The rows come from 4 hidden closed curves, with some noise, and rows from the same curve form a group. Each curve winds through 8 dimensions. The rows are also pushed far along 5 directions, which tell nothing about the answers.
Some rows, each with its group after it:
[  0   3  15   6   3  15  -2   5   9  -5  -5   0  -5  -8   5  15  24  -8
 -15  -3  13  -5  10 -18  15]  q694
[ -3  -2  57 -14  32  -8 -19  17 -40 -20  -9 -25  -9  23  36  -8  42 -34
  23  15  13 -17  25 -23   2]  q248
[ 50  -7 -43 -20 -28  33  24   8 -10 -18 -20  11   2   1 -27  -7 -21  -9
  10  17 -10 -11  17   5 -24]  q694
[ 17   2   0  18   3  19  -8   7  -8 -18  -2 -10 -26   8 -13  10   9 -30
   1 -12   0 -23   5   6  14]  q563
[ 21 -11  35   0 -26  65   7  78   5 -36 -20 -11 -37  50 -62   8  -3 -40
   5  23  21 -14   5   3  25]  q563
[ -9  12  -8  23  36 -28  -2  -7 -33  -1   5  19  26   2  44 -18  11   1
   0 -16 -23  -4   6   9 -20]  q563
[ -7  -3  17 -11   5 -22  -5 -33 -12 -23  -1 -15  -5 -16  17 -13  11  28
  -8  -6   8  18 -12  -8 -13]  q248
[ -2  -9 -11  -9   4   7 -10 -34 -14  -7 -21  18  -3 -39  25  -4  13  -3
   6  -4  -3  -7  35 -21   6]  q359
[ -4  15   0 -25   6 -16  -7 -36   9 -16 -11  -4  34 -33  45   7  34  34
 -26 -15   4  19 -23  -5 -22]  q359
[ 21  -6 -21 -30 -29  27   4 -21   0 -13 -30   8   3 -34   4  10   7   2
 -23  -2   3  -1  25  -3  -7]  q359
[  0   0   2 -13   9   3  -6  -2 -16   0 -29   7  15 -10  14  15   1   0
  -1  -5  -5  -3  24  -6   4]  q694
[ 18  -9 -22  -4 -24  21  18   9   1  -2   8  -7 -20   9 -33  -4 -17 -17
  -1  11   8  -3   8  -1  -2]  q563
[ 24 -11 -22 -10   6  -8  12 -18  -4  27 -17  10  18  10 -13   1 -13  24
  17  18 -23  -3   5 -22 -11]  q359
[  8   5 -13 -11  28 -41   5 -31 -20  -2  -2   7  38 -30  59 -20 -20  29
   0  -1  -6  16   8 -16 -25]  q248
[-15  -5 -12  -5 -17   3   4 -11  -3  10  13   3 -19  -3  -5 -20   2 -21
  -2   4  -1  -1   9   4  -5]  q563
[-18   7 -28  43  14 -16  11   7  -5  29  34  33   0   0  10 -25 -21 -26
   8  -9 -22 -15  23  13   0]  q694
[ 10  -9 -33  14  -5  11  11 -42  -1  11  -6  22  -9 -20 -18 -12 -19   4
  -9  -7 -24 -10   7 -11  -1]  q248
[-29   5  21 -26  -5  -6 -14 -15  10 -26  -2  -8   8 -34  46  16  72  25
 -12  -3  37  34  -2 -19  -6]  q563
[ 10  -7  -3 -14  -9  33  12  -9  -3  -5 -23  11   7  -4 -28   7  -4  -1
   2   5  -6 -10   4  -9  -8]  q563
[ -9  12  17  40  32 -25  -7  26 -34   1  -5  27   2  14  27 -13   8 -10
  12  -8 -25 -16  52   8   5]  q694
[ 25 -11 -34  -3   5  33  11  -6 -20  -4 -38  28 -17  -2 -21 -11  -7 -27
  33  20 -23 -25  41 -32   0]  q359
[ 19  -4  -1 -44 -16  -2  -4 -25  18 -21 -26 -24  17 -31   0  28  -6  53
  -6  -1  18  27 -28  -7  -9]  q248
[-10 -12 -24  11 -10 -14  -8 -48  10  14  14   6 -14 -28   7  -2  17  14
  -6 -17  -7   4   7   2   5]  q248
[ 18   0  43   6 -10  11  -3  28  13 -31  14 -30 -20  18 -12   5  15  -1
  -9  10  30   0 -17  -4  10]  q359
[ 10  -3  24  33  -4  -3  -1  25  12   2  32  -9 -10  25  -3  -2   8  -3
 -22  -1  11  -7  -9  11  17]  q694
[ 30 -11   4 -35 -20  41  -9  28 -25  -4 -16 -16 -25  10  -3  14  25 -76
  23  25  19 -38  56  -9  10]  q694
[-14  -7  11 -16 -26  14  -3  -2  -3  -4   8 -15 -33   5 -14 -12  20 -28
   0  11  13  -1   6   3   1]  q563
[ 48 -14 -36 -51 -20  -5  11 -24 -34 -18 -28   1  26 -26  44   5  30  25
   4  24  15  14  47 -20 -38]  q563
[ -2  -5  -3 -20 -16  10  -1 -12  -2  15   6 -18 -28   1 -17   1   6 -36
   8   9   8 -13  11  -9   2]  q694
[ 33   9  16 -47  -5  -1  12   2  10 -25 -35 -10  42  14   2  -8  -2  52
  -5  26  -7  20 -48  -7 -41]  q359
[-40  -6 -11  60 -14 -22  -5 -21  24  12  61  12 -14 -28  11 -16 -17  17
 -46 -46   5  17 -16  44  23]  q694
[ -3   2 -34 -27  -1 -11   1 -42   0  -3   3  -1  33 -62  61  20  24  16
 -19 -18  26  25  12 -17 -13]  q248
[ 24  -4 -33   1   2  -4   5 -16  -9   6 -10   8  20  -6  -2   6 -27  12
   3 -10 -22  -7  -1  13 -12]  q694
[-24  -7   0  -6 -21  18  -5 -20  11 -10  -8   2 -20 -32 -15  15  15   8
  -7 -13  16  13  11  -7  15]  q563
[ 16   5  11 -22   5 -13  -6  -4   5 -30 -22 -16   1   5  -2  -9  -6  31
  13   7  -5  15 -29  -1 -18]  q248
[ 19  -6 -22 -32 -11   9  -1 -41  -8 -23 -11 -28   0 -34   2  24   8  10
  -7 -11  23  12 -13 -12 -10]  q359
[-16  -6 -13  18 -15  -9   1 -12  25  18  10  10 -10 -14 -26  -3 -44  29
 -13 -11  -8  13 -15  20  15]  q248
[-31   3  27  27   9   9  -1  35  14   6  17  -6  -8  36 -23  -1  -2 -15
 -18 -13   5   2 -28  15  21]  q359
[-15   2  38 -13  -2 -10 -34 -14 -18 -24 -10 -17 -26 -22  35  17  62  -8
   0 -11  19  -5  33   0  13]  q694
[ 22 -15 -32  16 -11   6   9  -5  -6  -4   4  19  12 -10  15  -9  -9   9
 -21  -6  -5   3  14  13  -1]  q563
[ -8  -3  22  19  18  12   5  26  -3 -15   7 -13 -15  33 -23  -6   2  -9
  13   7  14   3 -23 -14  10]  q359
[-12   9  12 -12   6  -8 -10  11   6 -12   2 -14  -5  17  13  -9  32 -11
  14   5   3   6 -21   4 -12]  q248
[  5  -9  23   5 -20   1  -5   9  38  -2  14 -14 -21   9 -22  -2  -3  19
  -5  11  11   6 -26   3  15]  q248
[ 32  -2   5 -12 -10  -6  17  34  18 -24  -6 -14   8  49 -33 -15  -4  41
  15  28  -6  21 -47   8 -32]  q248
[ 21  -1   5  45  27  -5  25  39  -7  27  11  35  10  41  -8 -34 -39  -8
  13  29 -30 -26  25 -15   4]  q248
[-11  -7  -2  40  22   3   4   4   0  17   1  34  -2   1   5  -8   3  -3
   6  -1 -16 -10  31 -20  20]  q359
[-22  -3  46  21   3 -24   0  37  -4   8  13   0   6  34   5 -21 -11  22
 -18   7  -1  16  -4  20   8]  q694
[ 46   1 -22  -4   8  -4  15  -1 -14 -15 -18  -4  18  17 -13   3 -18  25
   6   4 -18  -2 -16   1 -24]  q563
[ -3 -20  -2   1 -17  18  -2 -28  16   2  -6  10  -9 -29  -5   3   0  17
 -17  -4   7   3   7 -11  19]  q359
[-22  -5  17   1 -11   0  -4  -7  23  11  19  -8 -19  12 -11 -23   5  -2
  -9   9   4   6 -36   2   4]  q359
[-19   1 -10  38   9   0  26  41  -3  27  18  35   4  26 -23 -33 -55 -17
   2   7 -23  -5  23   9   3]  q694
[ 24  -7   0   3   0  37   1  13   1 -15 -27   0 -16  21 -48   5 -18 -17
  10   2 -13 -19  -8  -5  12]  q248
[ 11   6 -10 -23 -19  32  -9 -20  15 -16 -23   3  -7 -28   3   5  18 -17
 -20  -6   0 -10   0  -3   2]  q359
[ -3  11   6  35  39 -25  -5  13 -17  19  17   8  17   7  34  14   8 -15
   4 -16  -6 -15  27  -3  13]  q359
[-22  -3  59  10  23 -29 -16  -2   1   9  29 -19   7  14  37  -2  46  10
  -5   3  20   5 -14 -15   8]  q248
[ -3   5 -31 -20 -11   5  -5 -37 -13  -3   2  10 -11 -52  31   5  37 -31
  14  -7   9 -11  48 -16 -12]  q694
[ -1   2 -27 -21   3   5   2 -11 -11  -4 -21  25  14 -37  47   7  46  -7
  11   7   8   5  53 -29 -11]  q563
[ -4   7  28   8  11   3   3  29  18   4  -9   5  21  35  -3  -9  -8  17
 -18  10 -11   5 -35   2   5]  q694
[ 21 -18 -79  -5 -13   0   4 -59 -23   7  -3  31  20 -68  58   4   9   2
 -22 -22  -3   1  55  -2  -8]  q563
[ 12  -5   0 -13 -23  31  14  20  13 -28 -20   7  -5   9 -28  -7   9  15
  -1  19   7  13  -6  -7  -8]  q563

New rows, each followed by its group:
[-16 -11  22  14 -16  29 -10  21  11 -18  11 -22 -35  19 -34  13  17 -26
  -9 -15  22  -1 -16  17  27]  q248
[-18   6  -8   9   8 -19  -3   2  -5   4   7   3  -6  14   1 -16  -7   2
   5  -3 -13   8  -9  13  -5]  q563
[-33   3   9  53  29 -28  -7 -14 -19  -2  29  14 -17 -12  27 -27  -5 -10
  -9 -29 -10  -3  21   6  13]  q248
[  0 -16 -39  11   2   2  18 -26  -6  -5   1  15   4 -15 -12 -23 -48  22
  -3  -7  -8  17 -15  -3  -8]  q359
[-31   0   2  15  -2   2  -9  -9   6  35  22  14 -14 -17  14  -6  -8 -32
 -11  -3   2 -13  24  -2  25]  q248
[ -5  -4  38   9 -17  28 -12  29  10 -12   5 -11 -29  15   2  -1  32 -32
 -31   6  20  -9   8   0  31]  q694
[ 10   5   4   4   3 -19   3  -4   3  -2  -7   9  16  16  12 -20   3  37
 -15   7 -21  11 -19   6 -16]  q694
[  4  -2   4  27  14 -19   4  -8   4   5   7  19  21 -15  22  -2 -11  34
 -15 -10  -8   5  12   0   4]  q359
[-17  -3  35   5  -5  15 -20  15 -11 -15  27 -30 -24  -5  26  18  52 -50
 -15 -14  44  -9  18   2  25]  q563
[-10   4  19  -1   3  -2 -14 -31  -1  -4   3  -1 -17 -31  25   5  41  -4
  -8  -3  13  -6  21 -25  10]  q248
[-11  -3  10 -49  -9  10 -11 -36  -2   5 -13 -20   0 -13  13  11  45  -9
   0  12  15   2  -9 -23 -10]  q248
[-33  14  69  38  42 -23  -2  41 -15 -21  13   2  26  29  15   0  26  24
  -3 -13   9  11 -11   3  -1]  q563
[  7  -1 -48   2   7 -10 -11 -25  -3  11   0  23  -1 -52  50   0  -5 -24
  11 -14  -7 -12  50  -5   8]  q248
[  0   7 -10 -36 -30  24  -5  -9  19 -12 -10  -7 -25 -24   0 -10  -2 -23
  -2  15  14   0   1  -8   1]  q248
[  3   0  -1 -45  12 -20   3 -12 -33   4 -20  -8  23   8  32 -17  10   0
  21  24  -8   5  10 -15 -34]  q248
[ 23 -21 -36 -33 -41  36  11  -3   7  -2 -40   0 -23   5 -63   2 -42   6
  11  20 -10   4   4   4   3]  q563
[  3  -2  -5  -4 -10  10   1  19  -9  -8 -10  -4 -25  28 -30 -15 -14 -15
  13  10 -10  -5  -2  13   0]  q563
[-21  -7  13  18   1 -19  -5  -3  -7   3  26  -7   6  11  11 -16  -7  11
 -24 -19   3  13 -25  30   0]  q563
[ 10   9  -7  -8  16  15 -14 -19 -24 -13 -26  11 -14 -42  34  18  37 -36
  13  -6   6 -26  62 -32  12]  q248
[-15 -14 -22  30 -43  26 -10 -26  18  -5  29  10 -50 -42 -14  -2   0 -27
 -33 -31  12  -9  22  28  34]  q694
[ 56   1 -26 -42  -7  19  10  -1 -21 -20 -53   9  -6 -12  -3 -11 -22 -13
  33  33 -17 -20  43 -26 -18]  q248
[ 22 -24 -28  -9 -39  23  18 -11  -6  -3  -5  -1 -10  14 -46 -22 -49   7
 -17   3 -14   1 -18  28 -11]  q563
[-30   2  15  13   5  19  -7  -7   4   3   7  11 -10 -15  -2   6  23 -25
  -3 -14   5 -12  12  -8  15]  q563
[  2  -9 -17   0  -9  -2  10   2  15  13  17   0  14   2   5  -6 -10  10
 -14   4   9  14 -16   4  -2]  q563
[-37  -4  11  28   4  -8 -13   1  -9  13  10   5 -21   1   4  -9 -12 -21
 -19 -24  -7  -4  16  25  29]  q694
[ 11  -2  -1 -34 -13   7 -16 -27   3 -30 -25 -20 -22 -25   1   4  13   3
   8  -2   8   4  -9  -5  -3]  q248
[-34   7  16  37   7 -19  -1  12   6   2  50 -11 -15   2  12  -5  14 -11
 -19 -21  22  12  -8  11  13]  q563
[-21  -5 -19  32   0  27  -5   4   8   3   9  25  -4 -26  13   6   6 -31
 -21 -26   7  -6  21   7  29]  q563
[ 30  -8 -28 -16   5   4  29  10 -10  11 -42  30  38  12 -25  -1 -40  38
  26  25 -29   5  15 -15 -24]  q563
[ 31 -27 -55 -15 -15   4  20 -56  -5  28  -7  15  11 -21  -9 -14 -27  16
  -3   9 -21  -5   9 -16 -17]  q248
[ -7  -9  -4 -33 -28  23  -2 -19  -2  -7 -16 -13 -35   0 -32 -15  -9 -18
   1  10  -2  -2  -6   4  -1]  q248
[ 25 -10  -9   6   2   4  23  40 -22  -8 -30  16  14  39 -38 -10 -48  26
  18  16 -24   4  15  12 -11]  q563
[ 18   2  -8  14  12 -32  -3 -14 -10  15   6  18  19  -1  41 -14  14  23
  -8   3 -21  -4  19   1 -12]  q694
[  9 -11   7  17 -14 -15   3  -2   5   5   3   3  -5  16 -26 -13 -32  38
 -11   0 -19   5 -13  25   2]  q694
[ 17  -2   8  22  -2   1   0  31  12  10   7  13 -19  18 -10 -10  -6 -15
  16  20  -7 -20  24  -4  16]  q248
[-22  10  47  27   3  25 -20  12  26 -18  12 -10 -37 -12  -6  10  15 -27
 -21 -17  25 -12 -11  -8  44]  q248
[  5  -6  -8 -12   7   0 -10 -33 -42 -14 -16   3 -23 -31  31  -9  24 -32
  13  -4   1 -18  58 -24  -1]  q248
[-33   9   9  18  -7   8  -8  -6  18  17  13  10 -29  -5 -16 -10   2 -19
 -11  -4  -4  -7  -2   2  22]  q248
[  2  -9  -2  26 -18 -10   9   0  36 -17  16   4  -1  11 -21 -18 -11  62
 -27  -3  -2  34 -52  19  -2]  q563
[ 34   4  27 -34   2  10 -15  15   1 -19 -28 -19 -11  20   7  17  57  -5
  29  35  11 -14   8 -31  -2]  q563
[-13   9 -39  31  21 -14   5   8  -5  15  16  28   4  11  15 -30 -12 -24
  13 -10 -31  -8   9  15  -8]  q248
[ 13   4  21  -8  30 -23  -8  28 -25  -8 -25  -5  20  24  19  16  21  11
  36  10  -6  -5  23  -8  -7]  q248
[ 18  -2   0 -34 -13  18  11   7   4  -4 -25 -15  13  19 -26  12  -3  10
  -9  11   1   8 -23  -2 -13]  q359
[-10 -10  14 -34  -3 -22 -19 -29 -20   1   4 -20  14 -19  50   6  39   8
  -8  -3  20  13   5   0 -10]  q563
[  7   4  22  -2  -4  25  10  56  10   1  -3   1 -17  48 -33 -32 -38 -37
  12  36  -8 -17 -12   0   5]  q248
[ -5  -8   8 -23  10 -15   1  -3 -40  12  -3  -3  10  -7  41 -11   3 -22
  11  13   8  -4  47 -15  -7]  q248
[ 11 -17  -4 -19 -22   3   1   7   1   9  -7  -2  -8  18 -14 -10 -10   2
   8  24  -4   2   4   3   0]  q563
[  5  17  42 -26   5  14 -13  16   9 -23 -23 -13   5   9  17  12  55  -6
  -4  10  10  -5 -11 -15  -3]  q359
[-21   8  -1  20  41 -53   6 -16 -16   1  36  11  38 -17  74 -24  18  31
  -3  -5   9  27  -2 -18 -24]  q359
[ 23   7  11 -17   7  -8  -9   2  -8 -19 -17 -13  -8   6  18  10  48   5
  21  18   7  -4  13 -23  -9]  q563
[ -6  -1   7   4   2 -25   3 -32  -4 -14  12  -3  -2 -29  21 -19 -12  34
 -20  -9   7  22  -6  -7  -9]  q248
[-20  -1  10  16   2  26  -2  -6   0  -3   1  14  -7 -11 -12   6  10 -20
  -7 -15   2 -13  11  -1  13]  q563
[ -9 -14 -33  -4 -26  14  15 -18   2  23   6  16 -12 -25 -19  -9 -31 -15
  -6   0  -3  -2  28   1   4]  q694
[ 18  -1   0 -26  -2 -13  14 -27   9  -3   3 -26  33   1 -10  14 -11  52
 -11   1   7  24 -54  -4 -30]  q563
[ 10 -11  -4 -22  -7  -9  -2 -13 -32  -1  -5  -6  11  -1  23  -6   9  -4
  -2   4   1   0  16   8 -15]  q563
[ -8   3 -23 -18   8 -13 -13 -51 -36 -16  -7   3   8 -45  59   3  47  -9
  -7 -24   2   1  28  -3 -19]  q563
[ 19   0 -14  10  36 -48  18  29 -38  28  -4  31  54  41  37 -29 -27  24
  27  28 -39  -2  26   1 -33]  q563
[ 53  -1  48 -11  18 -10  15  79 -31 -30 -25  -5  37  73  15 -10  19  27
  24  53   2   1   9 -10 -30]  q563
[  0 -13  39   3 -25 -11  -7   2  20  -7   5 -23 -15  23 -38  -5 -18  49
 -19   3   1  17 -44  27   8]  q694
[-47   3  11  42   1  35 -17   3  24  -1  32   9 -52  -9  -2 -13  30 -68
 -14 -20  14 -20  -2  -5  45]  q359
[  5   2  18 -28 -20  10  15  -5  28 -25  -6 -30  -4  11 -47   5  -1  36
 -10   9  17  27 -61  -7 -19]  q694
[-20   1 -10   1  -9  16   9 -11   9   6  11  -2 -16 -16 -14   1  -3 -20
 -17 -11  11   4   3  -9   8]  q694
[  2   0  -3  -5   8  -3  10  15  -8  20  -9  15  28  15  10 -14 -25  -2
  -4  10 -17  -2   7   4  -8]  q359
[-14   6  13  12  13 -12   5  -3  16   8   7   3  24  -4  16   3   1  31
 -32 -12   6  21 -21  -9   7]  q694
[  3  -9  39  21   4  -2   0  33 -14 -18  12 -12 -27  39 -12 -16  21 -13
  11  10   7  -9  11  -2   6]  q248
